There are 4 nested groupings, the coarsest first. Each group lies inside one group of the grouping before and may be the whole of it. The rows also spread widely along 14 directions, which tell nothing about the answers.
Some rows, each with its group in each grouping after it:
[ -3   0  19 -16   3   5   2   6  -5  -7  -7  -3  11  -4   8   4 -16  12
   2   0  18 -16   1  -5  15  15  -7 -20   1  -8  16  15  10 -20 -13  -3
   6  -2  17   3 -16   6 -16] | vima J867 fam J206
[ 13 -13   1 -11 -17  -3   3  -6 -19 -16   3  -6  -9   1   2  -1   1  -2
 -19 -10  24 -23   5   4  17   3  -9  -9   3   8  20  -4  -8 -31 -20  12
  26  23  12 -14   4   9  -9] | Muri J252 vibo J260
[  5 -11  12   1   3   9  21   7  -2   9 -16 -21 -35   0  -3 -13   1   9
 -13  -7 -12 -17  22  16  11  -1 -17 -12  24   4  25 -31 -36   0 -21  18
  26   5  10 -16 -15   3  11] | vima J867 pivem J813
[ -6  -7 -21  13   4  -6  -7  17 -14  -7  -2  12  18  -9   5 -18   8 -18
 -13 -11   7 -10  17   6   5 -15  18   7   6  15  -5  -9  -6   6   1  -8
  19  22  -6 -14  12   3  14] | Muri J873 rizo J687
[  5  -5 -21   2  -6  -1 -20  -4 -11  10   9  12  35 -13 -18   5   3   0
 -19 -14 -35  37   3   7   0  -4   0  17 -14  -8 -16  23   9 -24 -10 -25
 -23 -22 -19  10  14   4  -7] | Muri J252 dovi J188
[  1   4 -10  -9  -6 -12  -6  -7  -4 -26  16   9   3   2   4  -6  -2  -7
  10   7  17  -2  -2  14  -3   8  -7  19  -1  18 -13 -10  -2  -2  15  -1
  -9  22  -2  18  15 -10  -5] | Muri J274 timag J958
[ -4   2 -10   4 -17  15   8  -1 -14  -9  19   4   5   4  -4  -5  11 -31
  -3 -22  -7  11 -10  -8 -26  11 -10  -4   3 -14   0  11  16 -17  -8  -6
 -13   9  10   4 -19 -11 -18] | Muri J274 mulo J540
[-29   8  10  14   8   8   5  18  -4  -9  -4 -11   6   1   4 -16   8 -33
   9 -27  11  15 -14   3 -21   7   9 -12  16 -18 -10 -10   4  22  16 -15
   4  14   6  -7 -32  -7  12] | vima J867 tumad J733
[ 19   0   0   0   3   3 -11   5   5  -7  -3  -2   6   1 -18  -1  -2  25
  12  12  -3   7 -13  15   6  19 -11 -19   2 -10   6  -5  20   7  13  -3
  12  12  18   2  -9   1   0] | vima J998 pulef J729
[  0 -11  -8  12   0  20  -4   9   4   1   4 -28   7   3 -11  -5  14  11
 -13   0 -24  14 -10   6   5  -7   0 -15   4   0   2  11   1  -8  11  13
   1  -9  12 -18  -9  11  10] | vima J387 Zubi J58
[  1  10  43  -2   8   7   7  -4   9  13   6  -8  10   1  28  -4  -7   3
  -1  18  10 -12   9 -33  11   5   0  -2   4   1 -12  23  -8 -10  -4   8
 -13 -21  -2   9 -13  -8  -3] | Muri J252 nit J311
[ 25 -14   6  10   6 -12  -1 -13  -9  27 -13 -12   9  -9 -12  -6  29  18
  -7 -15 -13   6 -15  21  18 -15  -8 -14 -25  -9  -5   0 -13  -3   7 -19
  11 -11  -1 -17  10  33  20] | Muri J274 timag J199
[-45 -11  -3 -15  16  15   4   9  12  -2 -17 -15   7 -13  16  -5 -14  15
   0 -12   6 -10   5  21  22 -17  27  -4  -8   1  -3   7  -8   7  -3   3
  -4  -4  -2  -9   1  27  22] | vima J867 tumad J815
[  9  -1   1  -9  -2  15  11 -10   6   3   3  -2 -25   7   1   4  -9   9
   1   1   9 -16  -5  -4   7   6   7   2   5 -10   5 -10  14 -11 -20  13
  -1  19   7  -5  -8   4  -1] | Muri J252 dovi J498
[ 21  -3   1   1  -1   7  12 -12   1   6   6   2  -7   1 -13   2   3  19
  -4  15 -19   8   0  -1   3   5 -20   7   5  -4   9  -2  -6 -25 -15   6
 -13  -6   6   4   2  -9 -14] | vima J867 fam J206
[  7  11   4  -6  -9  -1 -28  -2  -7   0  21 -15   9  10  -4  16  -9 -15
 -22  10  -8  39  -8  -3  -3   7 -10  32  -2   6 -24  20  -8 -23  11 -10
 -20 -20  -7   1   9  -7  -9] | vima J867 tumad J815
[-21   4  -7  -5  17  27 -32  24  21   8 -10 -33  -1  16 -19  16 -22  15
 -10   0  -6  31 -19   8  14   3  44  11  14 -21 -18   0  25  12  12  -5
   0  -1  -3 -23 -18  26  26] | vima J867 fam J206
[  3  -7   1  10  19  11  10   6   9  13  -4   0  13  -4  -9   3   6  19
  10  10 -11   5 -10 -13  12  -8  17   7  -4  -5   0   8   5 -13  -8  -5
 -13 -14  -1  -3   1  12   3] | vima J867 pivem J813
[ 10  -4  -5  13   3  20   9   6  -3   5   6  -8   5   2   0 -13  10  -2
 -17   6 -12  -1   6 -11  -1 -13  -2 -10   8   3   8   9  -1  -6  -5   7
   6   3  11 -19  -7  -5   4] | vima J867 tumad J733
[-38  -4   8  -6 -15  20   5  -1  -2 -14   9 -20  13  -7  21 -16   4 -23
 -17 -24  -6  10   5   4 -14  -3  -6 -16   5  -3 -10  20  -8  -9   1  10
 -15  -9   3   5 -19  -5   1] | Muri J252 dovi J188
[ 43  -4 -13  25  -9  -4   9  -9 -16 -19  20  19  35  -6 -22 -27  38   4
 -10  21 -14  25  -6  -6 -16   2 -35 -18  10   0   5   4  10 -19  15  -6
   2  17  17   6   0 -34 -17] | vima J867 fam J206
[ 35   3  20   8   7 -32   7 -20 -10  37   1  17  -5  -7 -14  13   6   9
  10   3 -25  13   6  -1   8   8 -26  42 -14   4 -10 -12 -38 -27 -21 -24
 -26 -38 -25  23  25   0 -16] | Muri J274 timag J199
[ 40  -4 -23  10   1  18 -22  11  -6  14   7 -12   3  17 -20   7   6   7
 -12   4 -18  -3 -12  -5   9  -6   9 -10 -15   1   3  17  30  -7   6  -3
  15   3  15 -28   0  22   7] | Muri J274 mulo J540
[ -6  -2   8 -14 -11 -10  14  -3 -13 -18   5  13   2  -9   7 -10  -6  -5
   5  -8  12 -16  19   4  -1  18 -21   0  12   6  12 -11 -14 -17 -18   1
   0  12   4  23  -5 -14 -21] | Muri J274 timag J958
[ 17  -1  17  15   7  -2   4  17  -4  22  -2  -4   5   0 -15   2   0   6
   4   0 -32   0  23 -15   3  13 -13   6  11   4   8  -3 -21 -18 -20  -4
  -4 -38  -3  10 -13  -5 -15] | Muri J274 mulo J540
[-24   0   4 -15 -20  22  23 -25  -1 -15   2  -1   2 -16  29 -40  17 -13
 -19 -23   8  -3  -5  23 -20  -4 -25 -47   4 -29  -6  10  12  16   8   6
   2  41  23  -2 -27 -12  11] | Muri J873 rizo J687
[-27   2   4 -23  -1  15 -14   4   0  -5  -3 -15   8  -2  14   3 -21  -2
 -20  -9  11   7   0  11  11   0  10   0   0  -7  -6  19   5  -7  -2  -5
  -5   0   2  -7  -6  13   5] | vima J867 fam J206
[ 21  11   5   1  -7  -8   2 -14 -15  14  11  24  -3  -1   3  -6   0 -18
 -18   8   8  13   4  -8  -6   6 -13  28   8  -7  -9  -6  -9  -9 -14 -17
  -4  18 -10   1  13 -20  -7] | vima J998 pulef J729
[-10  -5 -12   0 -15  -8 -24   3 -21 -10   4 -17   7  -2   1  -8  10 -26
 -30 -18   5  23  -4  31   0  -9  -6   9  -4  11 -15  -2 -23   1  19  -9
  15  11  -5 -19  16   9  17] | vima J998 pulef J729
[ 13   7  18  11  -2   7  16  -6  -4  16   8   0 -11  -1  14 -20   6 -12
 -13  13 -21   1  22  -6 -12   0 -32   4  14  10   1  -4 -33   2  -6  11
  -4 -10   1   2  -2 -27  -2] | vima J998 pulef J729
[-25  11  -3 -11  -2   2 -23  11   0  -3  12  -6   3   7  -3  10 -19 -22
  -3 -12  -5  25   4   4  -7  13  14  38  10   2 -25  -2  -3  -2   3 -13
 -21  -7 -19  14   0  -3  -1] | Muri J274 timag J958
[ 37  -4  -5 -23   3 -21  -3 -23   3   6 -10  35   4 -18 -24   8 -18  58
  17  11 -10  -7   9  27  30  25 -21  -2 -10 -18  11 -14  18 -12 -25 -19
  -1  11  -2  28  13   2 -16] | Muri J252 nit J311

New rows, each followed by its group in each grouping:
[-31 -20 -13  -6  -7  23  25  -2 -10   8   6 -10 -17  -6   4  16  -2 -16
 -13 -23 -23  -1   7  -5   1 -16   4  30  -5   7  16  11 -29 -51 -47  11
 -31 -26  -8  -5  10  15 -15] | vima J867 pivem J813
[  7   4  19  -2 -12  -1  21 -25  -6  -2  10   8  14 -13  10 -27  20  -3
  -3  -5  -6   8   0   5 -17   9 -40 -24   0 -14  -4   8  -5  -3   5  -6
 -13   5  10  21 -15 -21 -10] | Muri J274 timag J199
[  1  -9  -1   0  -3  18   7 -17  16   2   7 -13   5   0  -4 -11  13  23
 -19  11  -9  17  -7   3  10 -13   6  -2   4  -9 -12   5   3 -11   2  16
  -9   9  -1  -8   0   2  14] | Muri J252 vibo J260
[-13  -4 -10 -10 -14   7  17 -19 -12 -13  11  18  -2  -8  17 -15   5 -22
 -14 -20  18  -7   2   4  -8  -6   0   4   0  -6  -2   1   5 -12 -17   0
  -6  36  -2   0   5  -9  -3] | Muri J252 vibo J260
[ 20   7 -10   8  15  -6   2  -8   6  20   0  23 -13  -3  -5  -2  -5  11
  18  15 -26   2   7  14  -1   1 -10  27 -10   8  -8 -16  -7  15  -2  -9
 -17  -3 -12  11  23  -9   5] | vima J998 pulef J729
[-11   7  23 -15   3 -20 -18  13 -10  -2  -6  -6   6   1   7   6 -20 -10
  -2 -10  28  -4  11   3  17  17  10  18  10   5 -10 -10 -17  -5  -4 -17
  11   0 -10   7  -1   9  -1] | Muri J274 timag J958
[ 22   6 -12  10  11  -9  -3   7 -11  11   2  17 -16   8 -14   5  -7 -11
  -2   4   2   3   7  -5   4   3   8  35  12   5   0 -26  -7  -4 -16 -16
   7  15 -10 -10  12  -7  -1] | vima J867 tumad J815
[ 18   7   4  -9   2 -20  -4   3 -21   4  -3  34  17  -8  -3  -4 -13  -4
  -1  -6  24 -15  17  -8  12  16   2   9   6  -7   6  -6   9  -9 -23 -31
  15  21  -5  10   4  -3 -14] | Muri J274 timag J958
[ 25   8 -10  -1  -7  -5  -6  -1 -18  12  -3  23 -21   1 -23   1 -11 -14
  -2 -30 -21   6  12  15 -12  26 -20   2   9 -22  11 -24  14   3 -26 -24
  12  19  -1   4 -13 -11 -13] | Muri J252 vibo J260
[-14 -12 -16   1 -11 -14 -19   6  -6 -16  -4  -7  32 -21 -18 -24  14   9
 -29 -12 -22  36  20  41   6  -3 -13  -1  18   2 -17 -16 -24   4  16 -10
  12   5 -11   5   6  -5  15] | Muri J873 rizo J687
[  1   1 -30 -19  -7   9  -4   5  -3  -2   7  29  -8  -5 -12   6 -31   7
 -16   3 -14  -8  34  -1   6  15   3  29  24  -2  13 -11  11 -22 -45   0
  -5  19  -7  11   6 -16 -20] | Muri J873 rizo J687
[  3   2  -5 -12   8  -2  -7 -10   9   5  -1  -2  -8  -2   4  -6  -8  16
   3   6  -9  -8   8  26  12  -4  -5   9 -11  11 -11  -7  -8  13   8   0
  -7   2  -6   7  14   8  15] | Muri J274 timag J199
[ -1 -12  -2  24   0  31  13   8   2   8   9 -27  -9  14  -5   2  21 -15
  -2 -13 -17   1 -17 -23  -7 -13  16  -5   0  -1   5  10   4 -20  -7  20
  -6  -9   8 -25 -15  12   4] | Muri J252 vibo J260
[ 25  -8 -23  13  28 -10  -2  -6  16  21  -9  22   5 -11 -20  -1   1  42
  26  13 -37   0   7  20  19 -10  11  21 -20  10 -12 -16   6  13   1 -10
 -17 -12 -18  12  29  11  15] | Muri J252 dovi J498
[  4  12  37   9  -5  10  -3   2   3  24  10 -34 -27  18   4  15  -5 -22
  -5  -7 -20  19  -5 -19 -11  16 -12  17  10  -4 -15   1 -23 -17  -8   8
 -20 -37  -6   0 -23  -5  -6] | Muri J252 dovi J188
[-30  10  -1 -29  -4   1  -9   2  -8   2  -1  11   0 -12  18  -4 -31 -19
  -7 -26 -11  -5  32  22  -5  12 -10  12   1   1  -5   5  -9   6 -17 -15
 -14  -7 -12  22  -3  -5  -5] | Muri J274 timag J199
[ 11   6 -27  -6   4  -5 -19  -4 -13  -1   1  20   9  -5   4  -8  -6 -10
  -8  -9  -5   5   2  29  -2  -7  -6   4 -19   4 -10   6  15  16  14 -25
   2  19  -1  -6  20   3  10] | vima J867 fam J206
[ -9  -9  -7   0  -7   6   3   7 -15  10  -4  -7  -7   1 -12  -1   4 -15
 -21 -29   4   4   3   1   6  -2  17  11  15 -14   5 -17 -10 -16 -27 -10
  14  15  -6 -18  -7  15   5] | Muri J274 timag J958
[ 15   7  10  -4  15   4   6  -5  22   1   1   5   0  -5   0 -13  -9  34
  15  33 -28   1  17  12   3   9 -28  -3   6  10  -3  -2  -6  13  11   8
 -18 -13   5  26  -2 -22  -1] | vima J867 pivem J813
[ 21   8 -23 -17  -5  15 -12   3 -21  -1   9  26   4  -1   9   2 -26 -12
 -12  -4 -13 -21  20   0  -5   8 -21 -11 -13   4  22  30  31 -12 -21 -13
   1   9  17  -1   3  -8 -24] | vima J867 fam J206
[ 19   8  -7  -2   9  -2 -25  -3  12   3  12  -7  -8  12   5  25 -11   8
  30  15 -13  -8 -23   8   5   5  -3  18 -38  21 -21  20  17  -2  26   1
 -27 -20   4   6  22  17  -1] | Muri J873 rizo J687
[-14  20  -6  -2   8  14 -22  13   3   3  13   7  13   5   0  12 -22 -21
   7  -3 -26  30  -1  -5 -21  14   2  24   0  -5 -20  23  21   2   7 -20
 -36 -23  -8  17  -7 -14 -11] | vima J867 fam J206
[ 14  -5  14  -2   1 -15  -3   0 -13   3  -7   0  16  -6  -6   2   8   8
   6 -12  16  -7 -10   3  16   8  -3 -11 -11  -7   3   2   2 -13  -2 -19
  13   2   6   0  -1  20  -4] | Muri J274 timag J958
[ 15   4  -6  -8  -1 -10   4   4 -24  14  -1  27  -8  -6  13  -8 -16 -21
 -11 -15  -4 -33  40   1   3   3 -13  11  -1  15  13  -5 -17  -3 -32 -15
  10   5  -6   4   9  -6 -11] | Muri J274 mulo J540
[  2  12 -14 -20 -15   4 -28  -2 -21   6  11   3   3   2   4   0 -20 -26
 -51 -12   1  24  14  12   0  -2  -5  19   7  -8 -12  14   2  -5 -10 -23
   6  17  -7 -16   7  -5   3] | vima J867 tumad J733
[ 27  -1  26  12   2  -6  37 -28   8  23   8   2 -22   2   0  -6  22  14
   9  18 -11  -2  -4 -12   1   0 -22  19   0   0  -7 -17 -34 -21 -14  10
 -23 -12  -5  12   7 -12  -7] | Muri J274 mulo J540
[ 12  11  19  -6  -8  22  -8 -13   6  20  15 -31 -15  13   8   1  -3  -3
 -37  16 -17  26  -4  -6  -2  -5 -17   8   6  -7 -16  21 -12 -12   4   8
 -14 -15   4 -16  -9  -7   7] | vima J867 tumad J733
[ -2  -6  30   5  -1   0  -7  26 -19   1  -7 -34   1   9 -13  30  -2 -14
   6 -24  16   1 -23 -20  10  21   3  -6   2  -8  18  10  -6 -42 -17 -10
  12 -29  16 -14 -26  27 -20] | vima J867 pivem J813
[-51  -3 -32 -15  -5   8 -26  10  -9 -17  14   0  11  -1  13  22 -20 -42
   2 -38   1  11  -8  13  -6  -8  34  39 -26  14 -23  25  12 -16  -1 -13
 -33  -8 -21   3  22  22  -1] | Muri J252 vibo J260
[  6  22   0 -11  -8   8  -7 -27   7  13  11   6 -17   0  30 -34  -1 -19
 -36   5 -10  11  15  25 -17  -9 -24   2   7  -6 -36  -2  -5  42  22  -3
  -4  33  -5  -5   1 -26  29] | Muri J873 rizo J687
[  7  -2 -14 -10  13 -17 -11  -9   3   5 -11  20   4 -11   0  -7  -9  24
  -2  12  13  -2   5  33  25  -9  11  20 -10   6 -13 -18  -6  19   6 -15
   9  25 -14  -2  34  12  23] | vima J998 pulef J729
[  3 -18 -16 -10  -4   2 -14   8  -5  -7 -13 -10  10  -4 -23   9  -1  27
 -18 -10  20  -4 -12  12  34   0  27  -9   3 -17   9  -8  19 -22 -16  -5
  31  29  10 -26   0  35   9] | Muri J873 rizo J687
[ 21  -1  -2 -33 -13  -2   3 -33   8 -24   6  16   1 -12   9 -14 -11  41
   5  19   6 -18   4  33  15  15 -38 -30 -12  -5   6   5  21   1   5  10
  -1  31  19  24   4 -12  -8] | Muri J252 nit J311
[  0  -4  -1  -9  -4   8 -10   8  -5 -11  -2 -26 -24  15  -7  11 -11  -2
 -10  -6  13  -4  -9  14  10   8   1   1   9   2  10 -13  -4 -13  -3  10
  16  13  13 -20  -6  14   3] | vima J867 fam J206
[  2   4  -7  -7  13   0  12 -14   9   3 -11  23   0 -16  -5 -17  -5  24
  19  -3 -17   6   1  32  -3   8 -18 -14  -5 -19  -1 -12  14  25   2 -17
  -9  16   5  16  -6  -8   5] | vima J867 tumad J815
[-53 -13 -29 -13   2   4   1   3   0 -19  -7   1  11 -20  -3  -5  -6  -2
   2 -31 -10  21   1  41  -1  -8  13  14  -5  -4  -9  -7  -8   2  -3 -11
 -19   5 -12   8   9  11   9] | vima J867 tumad J815
[ 15  -2  -3  12   0  -4   3 -10  -5   2  10   3  -3   1   6 -10  13 -11
   0  -1 -12  -2   4   5  -4  -8 -12   9 -10  17  -9  -1 -12  -3   7   4
  -7   0  -5  -1  15  -5   3] | Muri J252 vibo J260
[ 11  -3 -10  17   4  24   4 -25  18  37   6 -28 -36  14  -7   9  21   0
   0 -12 -41  28 -38  14  -9 -21   7  15 -28 -16 -30   0   3   6  11   6
 -33 -13  -9 -22   5  23  29] | Muri J252 dovi J188
[  5  -2  -5  -9  -5  13 -10 -17  10   5   7 -16   4  -1 -11   3   1  23
 -19  11 -31  36 -10  21   4  -3 -18   6  -7 -10 -14  15  -2 -15   8   1
 -24 -16   0   1   6   2   2] | vima J867 fam J206
[ 19   6  10   0  22  -8  -9   5   8  14  -8   5   7  -5  -8   8 -15  30
  22  15 -18  -2   4   9  14  10 -11   1 -13   3   0   4   3   5   3 -15
  -8 -23   2  12   4   5  -3] | vima J867 tumad J733
[-17  -6 -13   3  -5  -8 -21  15 -15 -18   2  -3  24 -11  -3  -2  -1 -20
   8 -32 -17  13   4  25 -10   9  -9  -6 -12  11  -9   8   1  -1  13 -14
  -6 -15  -3  15  -1   5  -4] | Muri J252 dovi J188
[-17   6  12  -3   0  23  -4  13  -3   1  11 -17  13   5  15   4 -12 -18
 -13   1  -8   7   5 -23  -5   2   0   1   3   3  -2  35   1 -20  -6   3
 -16 -25   8  -4 -15  -4 -11] | vima J867 tumad J815
[-11 -18 -25 -12   8   6 -12  17   7 -21 -13 -15  -2  -4 -20   9 -17  36
  14  -2 -22  -7   8  40  21   6  -2  -7  -3  16  19 -11   0  -7   0  13
   4  -9  11   3   6  20   0] | vima J867 fam J206
[-20  -1   4   0   0  -6 -31  33 -20 -14 -11 -19  18   1   4  -6  -9 -32
 -14 -36  27  -3   5   9   7   6  24 -12  10   1  -6  -4   4  11  10 -17
  36  12   2 -19 -17  19  15] | Muri J252 dovi J498
[ 49  -1  13  16  17  -4  18 -15  -3  36  -6   9  -6  -5   2  -7  15  22
   7  16 -25 -15   3  -4  10 -11 -27 -10 -23   4   8   8 -11  -3  -7  -8
  -2 -19   9  -8  10   4   0] | vima J867 tumad J815
[ 17  12 -20 -18  -1  25 -17  12 -17  21   5  28  -1   3   4  17 -39 -12
  -8  -7 -13 -21  15 -15   0  14   2   0 -12 -11  22  35  44 -11 -38 -18
   0   3  11  -8  -3   4 -21] | vima J998 pulef J729
[ 27 -15 -20  30   3  -8 -10  15 -11 -13   7   0  24   1 -33  -1  26   8
  13   1 -14   9 -11  -2   5   2   4  -2  -1  10   4  -9   9 -15  10  -4
  12   0   3  -4   6   4  -3] | Muri J252 nit J311
[ -3   9  29 -13  -8  -7  10  -6  -9 -15   1  13  13  -8  23  -8  -4  -9
   8  -7  40 -20  -7 -11   0  22 -13 -22   2 -16   0  10  14 -11  -5 -10
   6  21  18  12 -19  -9 -17] | Muri J873 rizo J687
[ 34   5   2  -1  24  -3   0 -36  35  33 -11  -3 -39   3   3  -9   2  46
  21  19 -32  -4 -10  47  16 -13 -13   5 -31   2 -28 -23  -4  47  30   4
 -14   5  -9  -1  24  15  42] | Muri J252 vibo J260
[  1   1   2  13   2  12  17  10 -10  -9   7   8   7   2   9 -13   9 -17
   6  -1  13 -16  -3 -22  -8   6   2 -15  12  -1  12   5  13  -6  -4   3
   5  18  17  -5 -17 -12 -10] | vima J387 Zubi J58
[-24 -16  -7  17   2  16   8  13  -6   0  -3 -14  16  -9   1 -16  18 -15
  -7 -31 -24   4   8   3  -5 -15   8 -13  -1   4   2   8 -11  -7  -4   5
  -1 -13  -2 -10 -10  10   9] | Muri J252 vibo J260
[ 18  18  -2  -2   5  10 -17  18  -3   4  10  10  14   3  13 -26 -18  -9
 -14  16 -21 -14  44  -6  -8   7 -16 -10  15  19  -1  11   8  26   9  -2
  10   3   5   8 -11 -26   1] | Muri J274 timag J958
[  6  -6   1 -11 -13  15  -1  -8 -21   5   9  -6  15  -2  15   2   5 -18
 -34 -10  13  -2 -10 -13   7 -14  -3  -9 -17  -6   6  42   8 -35 -15  -9
   2   2  12 -23   3  17  -7] | vima J867 pivem J813
[  5  11  -9   2  15 -22 -22  21 -14 -10 -12  33  24 -10   0 -19 -15 -14
  12 -20  15 -12  22  17   3  14   9  -9   4   2  -4 -15  22  35  10 -34
  28  31  -5   7  -2  -6   8] | Muri J252 vibo J260
[  2  11  19  -8  -8  36  11 -14  -1  10   8 -19 -15  14  23  -8   2 -20
 -25  -3  17   0 -23 -17 -11  -3  -4 -24   3 -27  -2  25  20  -5  -1   7
  -1  20  24 -28 -28   1   6] | vima J867 fam J206
[  8   5   8  -3   7  -5  -3  13  -6   2  -4  14   2  -4  -2   5 -19   6
  15   5  -2 -13  14  -1   6  22 -11   2   4   4  14  -3   1  -5 -16  -8
   4  -6   5  12  -2  -6 -16] | vima J998 pulef J729
[  5   7  13   0  15  13   7   7  11  10   3   2   6   1  19 -14 -10   9
  10  19 -15 -25  26 -14   4  -2  -5  -6   1  18   0  13  -2  11   1  10
 -10 -15   4  12  -6  -9   1] | Muri J274 timag J958
[ 25  -3  11 -17 -22  27  23 -48  12   8  15 -10 -15  -1   6  -9  13  28
 -15  10 -20   8 -20   8  -5   2 -40 -32 -14 -29   0  24  18 -22  -8  20
 -23   6  22   5 -15  -7  -8] | Muri J252 dovi J188
